There are 10 hidden switches. A switch that is on adds its own fixed numbers to the row, and there is some noise. The rows also spread widely along 15 directions, which tell nothing about the answers.
(in the rows, 128 means zero)
Some rows, each with its switches (1 for on, 0 for off) after it:
[109 155 118 120 139 152 113 104 109 126 130 128 141  99 144 151 119 138
 132 131 140 113 142 135 101 152 170 160 171 160 137 134 122 171 123 135
 146 131 155 146 114]	0 1 1 0 1 0 1 0 0 1
[110 144 118 130 114 134 133 123 119 135 103 169  70 101 152 150 101 148
 178  64 138 142 149 149 129 121 174 148 141 123 176 112 136 116 121 139
  95 139 158 121 110]	1 0 1 0 1 1 1 1 0 0
[112 140 130 124 123 139 134 107 118 142 107 144 101 120 145 145 115 133
 150 106 103 125 131 147 111  89 131 132 120 138 184 118 114 139 120 129
 120 159 154 131 121]	0 0 1 0 1 1 0 0 0 0
[125 108 121  83 131 155 146 148 141  77 137 144 172 142 120 103 113 111
 144 149  92 148 136 134 147 146 111  44 116  82 116 172  96 167 109 108
 142 173 154 125 157]	1 0 0 1 1 0 0 0 0 1
[ 60  76 191 121  67 127 125 143 125 129 139 188 105 118 100  66 153 106
 159  82 150 203  92 107 103  89  86 124 104 124 159 146 144  70 128 136
 123 125 160 150 182]	0 0 1 0 1 0 1 1 0 1
[104 124 169 109  71 133 140 114  71 126 122 172 100 113 113 105 155 126
 141 126 115 136 151 115 118  98 132 142 149 163 150 161 150 145 109 135
 126 160 128 162 107]	1 0 1 0 1 0 1 1 1 0
[130 150 165  94 150 143 133 175  85  84  97 142  83 142 127 148 151 127
 143  79 124 153 158 141 163 155 122 111  78 130 182 147 104  45 106  92
 143 135 134 145 134]	0 1 0 0 1 1 0 1 0 1
[119 143 151  86 155 164 166 151 106 120 141 101 113 114 166 150 134 123
 147 122  79 111 156 167 152 121 116 110  74  95 165 112  58 112 103 125
 148 160 146 104 162]	0 1 1 0 0 0 0 1 0 0
[115 120 151 127 116 146 122 112 102  99 115 158 144 125 120 137 127 137
 142 110 120 151 133 113 135 106 132 140 128 184 175 132 135 102 100 100
 157 134 163 165 146]	0 1 1 0 0 1 1 0 0 1
[171 155  93 110 142 137 118 131 126  99  98 186 146 107 142 146 120 187
 118 121 107 114 143 127 147 149 177 121 174 120 129 151 118 202 121  91
 131 163 131 116 130]	0 1 0 0 1 0 0 0 1 0
[135 102 107 125 138 130 115 118 161 137 122 109 198 163 170 140 180 120
  89 184 119 115 110 108 130 123 120 122  94 150 107 121 150 171  98  93
 149 143  95 150 120]	0 1 1 1 1 0 0 0 0 0
[136 146 131 119 141 144 147 181  90 140  86 117  83 112 145  90 178 128
 135  80 129 130 148 106 128 117 124 158  89  86 133 105 117  69 114 156
  91 127  86 104 150]	0 0 1 0 1 0 1 1 0 0
[125 137 128 122 133 160 127 157 100 119 126 134 138  64 138 111 147 173
 119 104 127 127 119 125 127 142 133 156 156 126 152 129 106 109 124 139
 155 116 137 111 190]	0 0 1 1 0 1 1 0 0 0
[123 184 131  70 140 140 162 102  60  99 123 163 112 100 161 134 106 181
 182  86  78 111 163 106 165 121 157 159 180 107 168 170 124 179 110  81
 158 141 110 126  91]	0 1 1 0 0 0 1 0 1 1
[ 87 121 129  96 132 138 136  80  83 129 119 108 200 133 145 126 171  96
 116 181  90 116 118  72  84 135 155 151 154 133  93 168 143 220 120 128
 134 126  86 148  94]	1 1 1 0 1 0 1 0 0 1
[ 91 148 165 113 107 153 159 127  71 150 188 138  98 100 157 151 167 105
 156 131 107 113 155 145 148 103 151 165  91 157 150 118 116 124  91 132
 159 153 113 149 108]	0 1 0 0 0 0 0 1 0 1
[123 112 137 122 134 151  91 142 148 145 124 129 115 116 138 138 204 122
 105 139 127 132  98 127  94 104 140 133  77 174 164 109 134 143 124 107
 148 133  99 143 158]	1 1 0 0 0 0 1 1 0 0
[122 126 150 138 119 138 135 129 116 122 179 132 141 148 175 152 159 111
 138 140 146 140 158 128 181 115 117 156  86 179 149 119 158  93  53  87
 182 166 138 192  91]	0 1 0 0 1 0 1 1 0 1
[133 133 150 111 136 156 142 117  73  90  99 116 154  94 119 105 122 151
 113 124  87 114 144 103 116 133 130 145 167 133 147 147  98 120 134 138
 138 128 161 128 164]	0 1 1 0 0 0 1 0 0 1
[ 92 149 127 143 129 134 118 129 100 147 114 130 114  85 192 166 142 135
 142  81 176 136 149 146 110 177 198 198 148 106 124 119 114 109 122 167
 110 125 140 110 122]	1 0 1 0 0 0 1 1 1 1
[135 108 144 143 110 141  96 135  93 114  92 147 162 136 131 176 199 129
  65 157 134 131 134 126 126 161 164 125 109 195 123 150 117 114 106 125
 132 148 127 166 134]	1 1 0 1 1 0 0 0 0 0
[ 80 114 151  83 103 153 160 144 103 128 133 126 126 112 133  96 159 106
 143 127 108 146 108 123 113 147 116 113 108  62 123 170  92 128 138 156
 117 125 114  89 174]	0 0 1 0 1 1 1 0 0 1
[ 93 101 116 127 130 128 105 132 174 136 138 124 132 137 126 125 122  91
 156 121 155 128 120 134 111 123 153 118  99 153 126  80 168 117 119 123
 120  91 128 146 137]	0 0 1 0 0 0 0 1 0 0
[124 129 135 119 178 145 133 150 106 140 124  65 163 123 162 107 179  95
 111 143 100 114 125 109 107 108  95 160  79 128 143  99 117 103 104 119
 166 128 102 135 145]	0 0 1 0 1 1 0 1 0 1
[ 79 127 121  71 123 166 129 139 117 105 168 176 132  95  97 116 127 114
 179 117 103 146 120 119 114 132 168  96 134 128 134 148 120 192 118 116
 145 117 118 131 160]	1 1 0 0 1 0 1 0 0 1
[133 116 140 105 113 146 134 163 116 100 137 156 141 135 121 127 150 128
 136 121 125 135 151 122 175 135 127 107  98 157 137 125 131  94  78  97
 153 128 122 155 156]	0 1 1 0 1 0 0 0 0 0
[136 118 120 121 136 168 148 130 104 111  98 115 119  96 142 117 122 142
 136  96  68 113 144 122 123  98 145 133 107 116 170  94  89  98 127 140
 109 133 152 104 182]	1 1 1 0 1 0 1 0 0 1
[ 98 106 132 141 136 134 112 105 125 148 129 117 169  74 159 126 144 150
 108 119 100 111  93 109  84 110 144 184 148 136 152  89 123 135 145 138
 139  96 140 114 182]	0 1 1 0 0 0 0 0 1 0
[108 168  93  96 188 156 115 118 125  84 127 114 143 128 116 125  61 121
 175 109 122 121 157 128 110 135 142 105 162 138 148 130 136 169 113 107
 149 134 167 160  93]	0 0 0 1 1 0 1 0 0 1
[153 135  95 150 140 148  99 161 166 126 103  85 102 111 126  97 140 114
 116 118 158 110 151 131  97 141 126 142 117 145 138  79 164  92 124 156
 100 120 126 133 133]	1 1 0 0 1 1 1 0 1 0

New rows. What belongs after each?
[130 135 130  92 121 128 124 145 130 127 133 142  76 125 180 145 177 159
 136 109 127 129 123 137 165 144 137 128 105 117 168 153 153 125 125  82
 150 132  81 133 100]	1 0 0 1 1 0 1 1 0 0
[108 125 125  93 143 151 127 120 136  99 140  92 117 122 140 125 111 115
 149 125 104 121 129 140 125 149 120 107 123 124 178 141 131 117 132 111
 153 116 146 135 127]	1 0 0 0 1 1 1 0 0 1
[ 68 115 134  76 123 142 148 125 131 115 145  83  95 149 133 128 137  79
 160 124 112 118 122 126 129 165 141 105  80  99 134 133 148  87 143 132
 105  64  95 118 113]	0 1 0 0 1 1 1 0 0 1
[146 138 137 106 117 132 145 108 131 118 117 100 140 128 139  87 130 138
 115 169  94  95 139 122 115 107  74 120 158 129 143 152 149 174 132 121
 143 167 129 139 101]	0 1 1 1 0 1 0 0 1 0
[152 114 128 119 128 142 142 143 106  89  64 141 137 139 130 106 128 149
 129  97  98 133 151 106 153 113 130 109 110 100 139 129 106  88 105 117
 103 143 138 111 172]	0 0 1 0 0 0 1 0 1 0
[ 83 155 106  99 186 141 115 109 122 137 147  52 129 105 130 103 111  91
 158 130  94  90 123 111  65 108 109 146 146 153 173  96 177 159 140 127
 154  91 107 163  73]	1 0 0 1 1 1 0 0 0 0
[118 151 121  97 163 131 125 124 108 122 125 120 114  97 190 175 147 170
 126 104 109 110 123 137 145 167 164 168 137 104 172 133 121 131 134  94
 151 110 114 109 117]	0 1 0 0 1 1 1 1 1 0
[131 100 137  99  89 136 104 114 177 103 106 140 100 144 122 131 130 137
 124 139 126 131 121 153 117 138 117  81 122 160 184 151 152 136 140  99
 133 136 153 142 138]	1 1 1 0 1 1 1 0 1 0
[175 139 104 120 119 123 130 133 155 111 109 128  76  96 167  99 110 182
 137  97 119  88 161 136 153 138 140 148 166 125 162 106 176 111 149 103
 126 119 126 122 105]	1 1 1 1 1 0 0 1 1 1
[103 114 138 108 117 148 145 134 142 151 151 104 105 132 186 121 176 104
 142 128 103 139 113 139 132 107 102 121  56  81 160 136 107 122 114 124
 135 162 104 109 138]	1 0 0 0 1 0 1 0 0 1
[127 151 130 109 122 165 152 165 133 134 166 137  81 115 138 129 129 115
 166 117 115 121 163 171 153 104 115 103  77 121 159 106  98 123  88 137
 134 180 142 128 137]	0 1 0 0 1 0 0 0 0 0
[120 123 100  82 152 155 145 102 168 108 140  69  72 109 119  93  60 115
 178 124  55  70 141 147 106  96 141  85 126 112 183  81 149 150 165 125
 106 100 142 110 120]	1 0 0 0 0 0 1 1 0 0
[160 183 109  96 140 135 142 145 118  98 105 155  83 134  93 101  98 128
 168 118 124 112 183 125 134 127 139 102 161 138 132 139 168 178 113 115
 106 165 123 154  60]	0 1 0 0 1 1 0 1 0 0
[144 142 105 115 140 134 111 141 167 150 111 137  71 110 151 126 157 138
 146 107 113 107 127 142 107  96 156 130  97 128 162  89 151 162 139 109
 111 139  88 113 121]	1 1 0 0 0 0 0 1 1 0
[118 130 119 125 153 138 121 139 123 108 116 131 153  98 103  80 109 127
 143 101 104 126 128  92  95 103 126 137 150 121 135 101 144 135 129 132
 117 114 137 131 156]	0 1 0 0 0 0 0 0 1 0
[132 122 134 138 111 136  99 135  98 113  92 172 164 106 148 143 171 159
  97 114 165 159 126 110 124 173 166 159 166 146 125 172 120 130 110 123
 146 143 137 143 152]	1 0 1 0 1 0 1 0 0 1
[127 120 146 141 124 126 117  93 118 120 114 107 125 120 176 167 138 147
  95 134 124 117 135 138 123 151 140 159 146 151 171 138 137 113 131 124
 131 148 169 152  95]	1 1 0 0 1 0 1 1 0 0
[157 111  83 107 128 134 122 128 148  85  55 154 142 145 130 146 122 156
 124 116 116 125 135 108 147 176 194  94 144 110 115 138 144 146 133 106
  79 105 114 104 139]	1 1 1 0 1 1 1 0 0 0
[ 93 117 151 130 109 128 101 130 160 131 146 113 143 164 154 156 163  89
 129 148 190 148 128 147 129 158 111 126  88 180 135 134 166  95  96 112
 161 125 130 178 101]	0 1 1 1 0 1 0 0 0 1
[127 190 114  97 154 150 126 113 124 111 141 145 124  85  96  82  71 137
 183 129 123 110 167 120  83  88 118 143 214 166 156 127 167 236 111 119
 158 168 161 167  84]	0 1 1 0 0 1 1 1 1 0
[121 153 155  99 126 151 148 122  51 133  97 142  98 109 105 130 162 123
 130 133  70 101 148 116 102  86 145 144 120 172 162 128 117 151 122 132
 122 146 110 144 114]	0 1 1 0 1 1 0 1 0 0
[ 59 107 166  95 159 146  96 140  90 101 140  79 170  88  96 105 150  96
 104 127 126 131  92 110  64 193 132 136 146 135 136 148 106  86 166 149
 162  46 138 136 192]	0 0 0 0 0 0 0 0 0 1
[151 176  88 155 176 147 124 130 138 139  83  95 110  88 160 125  90 148
 129  96 126  98 151 152  85 130 148 151 154  81 141  92  91 145 146 179
  81 166 168  89 127]	0 0 0 0 0 0 0 0 0 0
[153 100 111 134 109 148  77 164 175 101  97 171  91 149  95 132 156 118
 122 118 170 148 138 147 126 140 173  82  83 192 144 114 154 101 116 102
 119 133 134 160 153]	1 0 0 0 1 0 1 1 0 1
[113 121 144 100 121 127 153 103 110 120 131 145 131 111 162 116 109 143
 155 116  70 125 140 128 134  88 114 129 143 107 177 137 121 163 115 104
 147 167 153 131 120]	1 0 1 0 1 0 0 1 1 0
[115 163 126 114 101 146 146 100  53 144 118 173 117 111 156 179 162 140
 138 134 104  94 169 130 140 124 215 173 138 168 122 139 118 179  99 127
 124 150  95 134  89]	0 1 1 0 1 0 0 0 1 1
[148 118 139  88 132 139 141 157 137  69  79 143 116 148 101  84 116 127
 153 106  99 148 147 119 140 123  98  65 112 112 152 146 135 106 128  97
 118 142 140 133 144]	1 1 1 1 0 1 0 1 0 1
[101  88 141  97 108 150 145 106 132 100 108 127 108 145 129 131 131 106
 136 141  62 132 121 142 114 100 127  74  76 117 165 138 115 129 145 116
 105 149 153 120 140]	1 1 0 1 1 1 1 1 1 1
[127 161 117 164 113 165 127 136  98 143 154 135 141  75 144 137 139 138
 115 148 162 119 155 150 116 138 148 168 164 157 113 127 116 154  95 182
 136 181 165 140 124]	0 0 0 1 0 1 1 0 0 0
[ 76 110 143  84 168 135 110 150  97  85 111 129 159 111  97 125 123 106
 154  86 109 148 126  98 105 153 149 126 130 150 159 113 142  91 120 101
 148  57 132 155 165]	1 1 1 0 1 1 0 1 1 0
[116 144 130 103 125 150 131 109 115 133 155 155 120 108 147 139 144 148
 144 131  93 120 121 123 129  92 134 139 129 152 172 137 130 184 108  97
 162 157 123 147 116]	0 1 0 0 1 0 1 0 0 0
[ 82 128 164 109 112 153 153 114  64 124 150 111 125 117 135 136 148  98
 139 149  96 123 151 132 118 113 131 131 115 145 141 149 119 134 103 153
 132 156 138 157 102]	1 0 0 1 0 0 1 1 0 0
[109 150 173 110 137 133  85 159 107 107  94 172 122  98 101  88 148 139
 138  73 160 183 126 114  71 128  84 140 160 150 183 167 121 125 127 113
 166 154 162 169 153]	1 1 1 0 1 0 0 0 1 1
[158 123 140 107  98 151 140 125 131  92 131 129  99 120 154 138 131 158
 119 133 105 119 146 154 172 159 122 104 128 127 177 165 120 107 126 102
 148 156 155 127 131]	1 1 0 0 1 1 1 0 0 1
[131 128 115 147 112 133 151 137 114 135  88 164 148 115 161 124 131 138
 139  99 122 155 140 119 133 120 137 136 133  75 122 132 104 139  98 156
  86 181 147 102 141]	1 0 1 0 1 1 0 0 0 0
[142  82 160 140  92 122 108  88 107  83  59 116 158 155 144 161 140 148
  65 147 117 126 143 120 130 168 136 126 147 169 154 164 133  80 131 120
 117 134 178 159 129]	1 1 1 0 1 0 1 0 1 0
[145 164 143 166 107 144  97 152 102 158  87 124  68  87 137 103 178 137
  96 106 175 128 153 142  68 121 114 181 143 152 156 131 126 108 128 188
 105 186 140 144 116]	1 0 0 0 1 0 1 0 1 0
[137 139 146 132  97 161 163 134  72 115  85 130  84 167 122 162 154 101
 130 133 104 124 186 144 155 108 143 105  57 153 143 130 103  78  80 155
  77 186 139 144 101]	0 1 0 0 1 1 1 0 0 0
[116 110 137 119  98 150 121 104 126 114 119 120 109 112 133 140 136 128
 109 141 113 114 128 145 104 157 159 118 136 142 149 148 120 130 155 146
 111 130 156 129 134]	1 1 0 0 1 0 1 0 0 1
[177 125 114 109  98 153 136 131 164 100 116 165 105 130  89  83 104 145
 133 157  88 108 144 148 134  90 115  51 135 131 146 146 120 190 131 114
 117 194 154 123 147]	0 0 0 0 0 0 0 0 0 0
[123 129 145 109 122 135 124  93 100 112 117 136 130 118 123 133 134 139
 129 134  77 111 128 110 113 103 139 129 149 169 176 143 146 158 131 102
 140 135 127 159 107]	1 1 0 0 0 0 0 0 0 0
[127 113 118  86 106 159 149 135 101 106 145 130 124 127 120 158 148 114
 142 151  82  86 162 135 175 151 188 102  99 182 137 112 141 120  92 106
 139  91  90 142 134]	1 1 1 0 1 1 0 0 0 0
[140 134 140  98 116 131 120 145 111 123  96 166 115 107 121 107 171 144
 118 127 113 126 136 115 107 124 141 129 144 137 136 150 133 176 129 114
 128 151 102 134 133]	1 1 1 0 1 0 0 1 1 0
[103  99 142 128  84 106  82 125 160 125 120 178 114 131 127 118 163 147
 117 105 175 159  92 105 114 149 138 143 144 150 143 151 191 116 143 103
 124  97 114 154 127]	0 1 0 0 1 0 1 0 1 0
[105 124 149 140  87 126 129 115 108 130  90 152 117 143 122 125 143 112
 115 130 132 141 143 128  98 120 126 120 124 129 118 151 132 131 129 164
  75 173 151 143  98]	0 1 0 1 1 0 0 0 1 0
[116 120 126 119 150 164 131 183 137 136 109 122 138 120 117 106 160  80
 133 125 126 146 141 138  88 114 123  99  68 103 111  92  84 133 103 169
  98 164 135 115 184]	1 1 1 0 1 0 0 1 0 0
[162 143 100 133 145 138  97 126 124  94  24 146  96 138  95 131 119 146
 116  95 122 125 149 111  90 138 174 110 145 146 147 128 140 131 148 133
  59 136 140 136 114]	1 1 0 0 1 0 1 0 0 0
[120 179 128 131 144 124 121 121 119 134 118 122 116 129 116  88 112 105
 162 121 144 131 149 110  87  93  89 146 162 141 149 140 171 172 108 137
 130 171 132 170  58]	0 0 0 0 0 1 0 0 0 0
[120 139 146  94 141 119 141 138 114 103 140 153 163 118 145  64 136 146
 146 108 106 160 107  81 138 116  66 131 161  73 146 184 139 160 115  83
 173 158 120 141 126]	0 0 0 0 1 0 0 0 0 1
[108  99 148  87 106 131 117 159 131 105 141 197 132  90 127 105 173 163
 129 101 123 174  84 101 136 156 138 117 143  97 144 172 133 144 139  94
 146 110 110 119 185]	1 1 0 0 1 0 1 1 0 0
[160 137  88 151 120 147 106  92 151 122 128 127 127 119 153 179 106 159
 128 142 136  78 160 147 156 126 190 157 149 226 166  79 178 135  95  97
 148 119 148 165 100]	0 1 1 0 0 1 1 0 0 0
[ 94 128 152 106 110 147 114 155 133 120 114 121 107 125 118 104 150 101
 130 116 170 148 136 139  92 170 120 120 115 112 120 149 117 101 137 163
 110 122 138 125 153]	0 1 1 0 1 0 1 0 1 1
[138 113 119 146  93 132 103 115 135 111 109 154 150 159 172 190 176 142
  89 155 168 128 141 138 167 181 189 129 107 164  98 152 145 123 101 104
 126 143 118 145 107]	0 1 0 1 0 0 1 0 1 1
[130 122 118 145  83 164 156 154 134 156 128 133  84 111 141  84 160 103
 133 130 120 123 148 146 114  91 127 120  71  83 108 108  97 122 119 189
  74 187 127  87 162]	0 0 0 0 1 0 1 0 1 1
[145 135 119 147 150 121 116 137 116 109 104 150 151 115 167 154 122 159
 113 101 141 133 149 132 150 155 156 154 146 119 137 122 124 109 103 110
 134 155 162 136 127]	0 0 0 0 1 0 0 1 1 0
[129 113  89 121 132 150  96 178 210 114 178 140 115 125 122 102 133 107
 158 120 182 134 139 144 146 142 148 108  89 156 119  74 179 112  96  98
 150 106 122 149 156]	0 1 0 0 1 0 1 1 1 1
[141 124 152 143  60 126 115 121 147 109 120 200  66 133 140 140 106 151
 148  94 152 158 160 179 154 118 125 102 132 155 191 160 133 103 112 111
 128 204 198 157 111]	1 0 0 0 1 0 0 0 1 1
[121 104 103 144 143 132 120  88 153 141 127  89 188 103 178 141 119 133
 103 150 103  98 114 118 102 135 147 159 158 132 133  95 139 162 129 136
 131 119 152 128 131]	1 1 1 0 1 0 0 0 0 0
[114 128 143 132  86 129  83 102  88 117 109 189 101 112 134 164 168 166
 116 107 145 136 128 125 127 138 185 160 155 218 175 163 167 126 125  92
 156 125 122 178 101]	1 0 0 1 1 0 1 0 1 1
[142 122 126  90 156 140 133 165 135  93 108 125 125 109 119  88 119 139
 147  94  97 129 139 112 135 130 114 108 131 106 159 111 131 108 126 104
 133 111 132 127 164]	1 1 1 0 1 0 0 1 0 0
[158 135 121 133 138 178 152 150  96 109 111  89 117 108 147 135 144 135
 113 129  84  96 172 141 149 117 136 121  86 134 147  97  89  87  99 153
 111 159 143 118 153]	1 1 0 1 0 0 1 0 0 0
[124 120 123  99 127 117 124  98 153 118  77 111  93 149 153 132 134 138
 125 123 116 114 114 124 110 151 145 124 128 106 152 145 157 133 173 108
  94 102 116 113 100]	0 1 1 0 1 1 1 1 0 1
[141 138  90 114 171 168  81 140 118  97  96 150 181 134  98 173 139 117
 114 149 128 112 150 138 111 148 206 101 115 213 123 111 102 173  90  94
 161 129 134 161 160]	0 0 1 0 1 0 0 0 0 1
[122 129 138 147 142 129 111 152 120 115  88 104 133 107 147  87 130 140
 118  74 168 151 130 101 107 156 105 173 149 101 143 123 134  49 132 151
 118 107 155 130 155]	0 0 1 0 1 0 1 0 0 1
[147 144 111 122 139 149 116 179 146 125 127  99  83 139 167 130 171 114
 138 100 167 128 158 144 159 163 133 131  68 124 146 112 140  64  94 119
 134 130  91 135 122]	1 0 0 0 1 0 1 0 0 1
[118 176 138 131 141 139 143 141 105 123 131 101  99 111 173  96 101 122
 188  67 158 139 187 127 137 112  93 178 144 111 170 116 146  86  79 140
 145 165 151 155  84]	1 0 1 0 0 0 1 0 1 1
[ 71 124 149 110 117 138 151 126  86 133  97  95 108 142 131 105 161  70
 143 110 116 145 135  97  86 139 131 134  93  78 110 145 128 100 137 181
  61 119 100 120 105]	1 1 0 0 1 0 1 0 0 1
[131 120 124  85 120 134 152 123 143 122 138 123 147 147 130  91 144 103
 134 176  89 101 144 113 126 106 113  99 119 117 105 134 154 199 110 109
 129 155  99 137 107]	0 1 1 0 1 0 0 1 1 0
[132 127 174  91 129 129  79 147 106 100 100 135 122 143 116 134 203 133
  94 136 158 145 126 108 117 159 115 134 127 209 171 171 164 111 111  74
 184 115  99 199 117]	1 1 1 0 1 0 1 1 0 0
[114 106 143 131 142 127  95 156 137 116  69  94 142 167 140 126 188 100
  87 122 166 152 114 114 102 169 117 119  73 104 116 142 122  68 126 138
 101 117 108 127 153]	0 0 0 0 0 0 1 0 1 0
[173 143 133 160 148 131  93 115 127  90  69  99 121 138 126 136 104 138
 104 116 134 108 180 134 113 123 119 137 145 200 185 106 153  84 110 117
 129 160 184 184  93]	1 1 0 0 0 0 0 0 1 0
[130 136 152 153 156 141 117 130 120 108  87  70 120 115 138 102 104 111
 104 110 133 135 164 138  76 123  77 145 136 123 170 110 114  77 128 173
 105 176 214 152 121]	1 1 0 0 1 0 1 1 1 0
[125 146  92 110 120 143 132 106 141 151 123 107  79 142 159 152 162 112
 140 147 118  85 133 133 124 134 181 138  95 138 130 116 166 158 137 123
  97 112  67 117  72]	0 1 0 0 1 1 1 0 0 1
[105 135 160 122  84 140 133 130 115 154 129 133  94 104 146 112 165 132
 116 130 150 132 126 138  99 137 108 151 139 114 139 156 119 133 137 172
 112 156 137 123 130]	0 1 1 0 1 0 1 0 0 0
[113 107 147  91 106 150 121 129 135 102 195  98 157  95 123 123 135 117
 101 186 124  99 133 148 132 199 127 107 166 158 129 159 136 146 129 132
 180 110 147 154 141]	1 1 0 0 1 0 0 0 0 0
[126 139 143 142 123 125  78 132 121 115 110 135 134 110 122 111 145 143
  96 120 182 142 129 118  92 159 115 160 178 168 145 155 159 120 126 130
 150 136 154 172 117]	0 0 0 0 1 0 1 0 1 0
[164 128 128 160  94 156 147 143  98 111 122 151 141  99 125  93 128 140
 115 134 121 134 170 120 144 108 116 135 153 136 127 134 118 124  84 161
 118 203 175 145 142]	1 0 0 0 1 0 1 0 0 0
[144  88 143 125 109 131 114 164 175 122  99 117 123 143 151 127 175 119
  89 139 151 141 124 151 130 171 114  95  83 108 126 129 115  90 131 135
 109 143 138 118 169]	1 1 1 0 1 0 0 1 0 0
[121 128 114 120 150 117 121  88 140 127 124 106 166 126 190 132 135 143
 127 142 121 113 116 108 123 130 135 171 156 126 144 134 164 170 122  86
 166 126 117 136  98]	0 0 1 0 0 1 1 1 1 1
[ 97 146 138  83 129 129 124 110  97  95  97 142 105 129  94 102 108 120
 162 105 107 142 130  99  94 131 125 109 172 128 168 178 161 158 139 116
 118 122 128 155  86]	1 0 0 0 1 1 1 0 0 0
[140 149 132 114 147 136  98 123 130 115  75 134 144 128 151 139 162 137
 103 142 147 136 138 131  84 152 146 137 147 132 129 165 115 193 129 116
 136 176 133 136 117]	1 1 1 0 0 0 1 1 1 1
[150 108 118 143 117 163 139 134 108  93 107 123 172 137  96  89 121 119
 121 150 101 115 165 100 140  81 116 106 116 177 119 102 137 110  78 135
 125 154 157 161 155]	0 0 1 1 0 0 1 0 0 0
[ 96 110 119 101  92 147 125 117 153 143 190 147 112  81 152 125 143 145
 151 133 117 117  99 140 133 136 159 127 142 123 150 136 146 173 135 122
 151 109 108 113 150]	1 0 0 0 0 0 1 0 0 0
